The rows are grouped in 4 ways, from coarse to fine. Each group lies inside one group of the grouping before and may be the whole of it. The rows also spread widely along 9 directions, which tell nothing about the answers.
In the rows, zero is written as 128.
Known rows, each followed by its group in each grouping:
[102 123 105 135 105 118 112 126 126 140 138 142 101 150 141  90 148  64
 143 145 153 174 161 104 128 150 106 178 127 169 133  96 120 102 108] : Gam Z_716 Z_536 Duleg
[151  70 148 119 146 109 139 130 124 171  89 116 120 151 178 114 112 108
 126 132 104 153  95 122  89 111 120 110 143 115 108 127 138 104  83] : nom Z_524 Z_620 tuv
[123 124 124 130 143 113 147 109 104 122  75 128 126  87 112 115 171 114
 104  98 115 149 119 105 148 143 173 129  64 118 138  99 127  80  80] : Gam Z_716 Z_179 ziru
[134 100 182 116 123  76 157 127 118 137 109 107 110 132 120 113 118 133
 123 111 106 141 108 125  82 108 160  93 125 154 150 138 122  62 121] : nom Z_814 Z_713 rofe
[128  56 126 125 181 126 148 140 138 132  89 173  97 108 164  98  94 148
 134 121 110 183 127  75 111 128 137 137  98 144 147 119 144 104  84] : Gam Z_716 Z_148 kati
[109 102 120 121 100 126 116 141 116  94 156 169  96 140  95 136 113 182
 117 139 151 189 157  68 117 149 143 136 110 182 172  89 122 134 123] : Gam Z_716 Z_536 Miro
[ 98 149 197 115 141 121 123 129 129 144 125  63 122 103 148  74 169  26
 180 155 159 185 108 162  56  84 119 147 107 216 131 140 107  61 121] : Gam Z_642 Z_327 peg
[145  97 101  80  87  96 114 151 122 136  89 165  69 171 158 128 104 142
 142 147  89 162 159  81  81 137 114 120 167 155 147 113 118 104 113] : Gam Z_348 Z_228 Sotik
[130 145  85 107 123 155 118 137 109  85 146 124 145 112  90 146 209 141
  98  99 173 147 135 100 198 150 126 132  62 114 125  94 114 104 110] : Gam Z_642 Z_327 fepe
[160 108 119  70 112  69 140  97 131  87 108  82 106 129 149  88 134 135
 117 124 125 104 156 141 130 142 130  83 139 134 120 131 127  75 118] : nom Z_814 Z_713 gozel
[131  68 101 131 153 141 130 179 141 144 151 195 103 171 143 127 115 129
 130 115 137 172 131  72 138 128  92 164 133 133 138 127 124 113 115] : nom Z_524 Z_95 sepu
[107 131 136 113 140 136 125 112 109  61 146 112 135  76  82 120 166 133
 113 121 171 170 133 116 134 144 165 131  73 182 163 101 107 129 103] : nom Z_814 Z_713 rofe
[118 121 130 124 120  98 129 100 104 127  94 102 124 115 136  94 156  68
 124 132 124 150 129 131 112 147 148 136 120 152 132 102 119 108  76] : nom Z_814 Z_713 rofe
[123 104 113 126 100  99 130  99 110 104 123 133 110 129 111 113 134 160
  94 125 137 151 154  95 145 164 155 120 108 141 143  86 137 110 103] : Gam Z_716 Z_179 ziru
[112 104 110 113 166 139 127 160 138 110 131 163 105 113 142 100 144  80
 156 123 146 177 139  95 124 128 108 174 108 174 150 130 107 106 104] : nom Z_814 Z_713 rofe
[153 123 111 106 115 119 144 139 109 120 100 136 126 127 100 160 170 167
  93  84 115 130 118  91 167 133 149  98  75  84 130 106 123  71 112] : Gam Z_716 Z_536 Duleg
[148 103 150  96 121 128 139 174 115 133 103 162 105 139 105 177 129 194
 118 101  99 166 103  76  96 101 149  93 103 128 159 126 116  81 130] : Gam Z_348 Z_228 Sotik
[148 161  84  65 129 170 107 164 134  90 143 112 130 115 124 147 221 103
 140 109 175 140 134 115 175 111  79 138  80 119 106 129  96  83 137] : Gam Z_716 Z_179 ziru
[124 134  73  83 151 135 124 165 143  84 111 191  81 103 120 111 164 115
 151 105 131 164 171  74 155 143 120 172  84 162 164 126  97  73 127] : Gam Z_348 Z_228 Sotik
[125 110 114 113 138 108 134 135 145 103 166 141 101 142 121  90 141 114
 129 115 161 144 157 114 150 136 114 151 120 161 141 134 115  76 142] : nom Z_524 Z_95 sepu
[110 107 167 161 149 120 147 112 102 179  69 122 138 106 130 113 154  80
 116 112 108 176  86 117 101 122 170 140  85 126 135  99 135  83  70] : Gam Z_348 Z_228 Sotik
[132 106 124 120 124 115 124 105 107 147  70 110 117 119 161 103 143  89
 127 141 110 165 124 118 100 138 138 127 117 135 119  94 134 115  66] : Gam Z_716 Z_148 kati
[158 128 109  80 119 148 116 124 101 117  70  94 140 107 145 158 177 130
 115 128 119 153 106 115 124 126 131  94  90 100 106  92 121 127  72] : Gam Z_716 Z_536 Duleg
[119 110 196 154 104 137 134 156  99 194 129 113 143 162 110 168 145 120
 119 123 131 184  65 110  76  85 136 114 111 131 130 108 127  94 114] : Gam Z_716 Z_536 Miro
[172  89 102  72 145 159 116 157 125 158  56 123 126 137 199 153 148 117
 141 134  99 162  95 104 101 104  89 105 129  87  93 118 130 122  73] : Gam Z_348 Z_228 Sotik
[136 106  98 122 116  97 145 151 132 144 115 171  93 159 127 118 141 128
 119  96 112 136 148  81 159 140 122 140 111 112 136 118 125  53 125] : Gam Z_716 Z_536 Miro

New rows, each followed by its group in each grouping:
[119 119  94 132 121 135 119 104 106 119 110 134 133 116 120 120 171 114
 100 121 146 162 140 101 161 165 142 147  92 121 129  77 131 123  81] : Gam Z_348 Z_228 Sotik
[165  99 143  73 107 107 133 133 116 100 124  93 124 142 128 150 131 180
 109 121 128 129 116 122 108 115 130  64 133 125 127 127 122 105 124] : nom Z_814 Z_713 gozel
[136 145  87  78 131 129 113 127 116  90  97 109 121 100 138 111 191  66
 140 126 137 142 144 127 139 143 117 142 106 144 125 113  97 111  87] : nom Z_814 Z_713 rofe
[142 132  82  94 121 126 126 150 139 114 139 140 108 143 130 117 182 109
 128 101 152 128 153 103 182 132  92 145 102 114 115 128 115  58 138] : Gam Z_716 Z_179 ziru
[134 118 125 116 134 161 114 161 129 133 174 122 140 153 122 146 175 103
 126 118 179 160 108 118 148 109  87 145 110 128 112 127 109 108 130] : nom Z_524 Z_620 tuv
[140 112 114  75 196 180 125 136 132  68  94 119 133  44 142 126 168 144
 138 120 152 181 117 104 133 115 134 121  45 144 133 118 118 127  84] : Gam Z_716 Z_148 kati
[133 137  80 120  88 144 106 136  90 130 108 143 128 142 107 160 188 118
 101 116 132 157 132  88 159 155 129 139  99 106 125  74 114 129  84] : Gam Z_716 Z_148 kati
[110 104 176 147  98  82 150 133 107 126 157 141 110 149  71 131 119 160
 101 103 130 152 123  99 109 130 173 114 118 167 176 117 120  77 137] : nom Z_814 Z_713 rofe
[141  71 149 109 149 146 130 184 152 158 168 132 121 177 170 127 119 109
 155 129 158 165 102 111 101  84  60 134 153 141 113 156 126  95 139] : nom Z_814 Z_713 gozel
[153 112 159  72 125 104 138 142 107  90  88 124 100 108 104 154 120 189
 119 121  93 158 113 106  69 109 178  72 108 163 168 128 104 105 112] : nom Z_524 Z_95 sepu
[124 109 122 114 150 131 125 175 158 148 166 151  98 166 155  92 146  56
 167 124 158 160 138 117 123 103  69 179 140 165 126 156 106  66 146] : nom Z_524 Z_95 sepu
[132  88 146 113 134 146 127 146 133 121 158 126 124 139 131 137 129 167
 121 128 165 173 117  98 120 108 110 115 108 145 130 120 135 109 132] : Gam Z_716 Z_179 ziru
[140 101  98 120 154 118 150  87 146  88 151 102 139 105 129  84 166 145
  90  97 181 118 152 123 217 156 124 120  70  95 103 109 150  70 121] : Gam Z_716 Z_536 Miro
[134  99 115  97 131 112 131 160 113 115  89 168  94 128 129 135 123 132
 136 119  96 163 132  82  99 133 141 129 123 154 162 118 107 112  93] : nom Z_814 Z_713 gozel
[125  96 106 103 190 162 126 162 147 124  99 162 105  96 171 100 144  87
 166 126 136 189 128  89 120 113  99 168  87 154 133 130 119 101  93] : Gam Z_716 Z_148 kati
[142  78 138 134 160  88 171 138 118 171  53 152 110 126 151 108 125 130
 113  87  70 140 100  92 126 124 160 110  94  95 132 125 144  44  80] : Gam Z_642 Z_327 fepe
[140 147  94  90 125 121 126 150 104 134  58 132 113 115 138 128 192  79
 137 108  95 145 124 105 134 132 132 134  91 118 126 111 104  73  81] : Gam Z_642 Z_327 fepe
[129  75 148 116 147  98 142 130 123 138  89 134 103 127 161  99  99 110
 139 135 103 165 121 108  77 124 138 123 138 160 145 125 129 107  85] : nom Z_814 Z_713 gozel
[136 100 101  91 146 125 127 161 156  85 176 164  92 142 124 109 131 145
 137 115 164 150 161  94 153 129  98 147 117 163 146 145 109  85 153] : nom Z_524 Z_620 tuv
[154  96 141 120 112 119 148 158 100 161  81 149 123 149 114 179 137 179
  97  95  86 150  87  79 118 114 154  86  98  84 133 106 130  86  99] : Gam Z_716 Z_536 Miro
[108 106 185 186 141 142 151 169 109 191 162 149 151 161  79 156 162 104
 103  83 148 173  65 105 129  94 142 151  91 120 140 125 119  73 125] : nom Z_524 Z_95 sepu
[129  90 112 142 179 151 144 166 118 147 100 182 128 121 124 140 153 111
 116  91 116 169  98  80 149 127 137 158  81 106 140 116 117 106  79] : nom Z_524 Z_95 sepu
[144 148 129  80 107  99 124 131  94 125  57  97 116 112 134 130 174  72
 139 127  91 138 115 132  88 124 148 109 121 142 133 116  96  94  80] : nom Z_814 Z_713 gozel
[143 110 122 101 116 110 135 159 101 151  45 164  94 129 136 154 131 133
 131 116  64 166 113  77  86 122 155 114 107 126 150 105 114  93  80] : Gam Z_716 Z_536 Duleg
[115 129 116 109 109 115 123 176 103 123  95 185  85 132 103 143 144 130
 140 119  96 181 138  66 101 135 150 146 104 175 178 107 100  92 105] : Gam Z_642 Z_327 peg
[143 118  89 106  97 108 129 142 118 120 117 156 101 153 116 139 151 149
 109 104 120 137 151  83 160 147 126 125 109 113 135 103 121  81 119] : Gam Z_716 Z_536 Duleg
[127 100 126 136 114  97 143 139 122 137 147 144 116 161 112 117 139 120
 110 102 137 135 134 103 149 139 126 136 128 128 138 120 124  77 124] : nom Z_814 Z_713 gozel
[114 162 176 130  69 135 102 133  73 163 127  65 157 150  98 165 196  54
 125 142 145 169  79 148  73 105 135 121 130 155 124  95  96 127  95] : nom Z_814 Z_713 rofe
[123 122 112  83  83  79 111 102 109  92  83 137  71 123 132 101 112 140
 133 160 101 168 179  98  73 162 162 119 144 197 169  91 115 118  99] : Gam Z_348 Z_228 Sotik
[112 124 121 156 119 127 121  86  95 128 132  98 154 124 107 110 180  82
  88 125 163 155 120 133 157 161 151 147 100 125 118  77 127 134  74] : nom Z_524 Z_95 sepu
[108 137 148 144 152 136 138 142 109 148 115 117 146 107 112 118 192  44
 132 100 144 159  94 128 133 115 136 160  82 137 132 121 106  80  93] : nom Z_814 Z_713 gozel
[174  73  88  49 162 111 148 155 151  73  95 156  86 114 161 118 111 215
 127 105 106 133 152  78 145 129 119  83 101 121 137 142 134  77 119] : Gam Z_642 Z_327 fepe
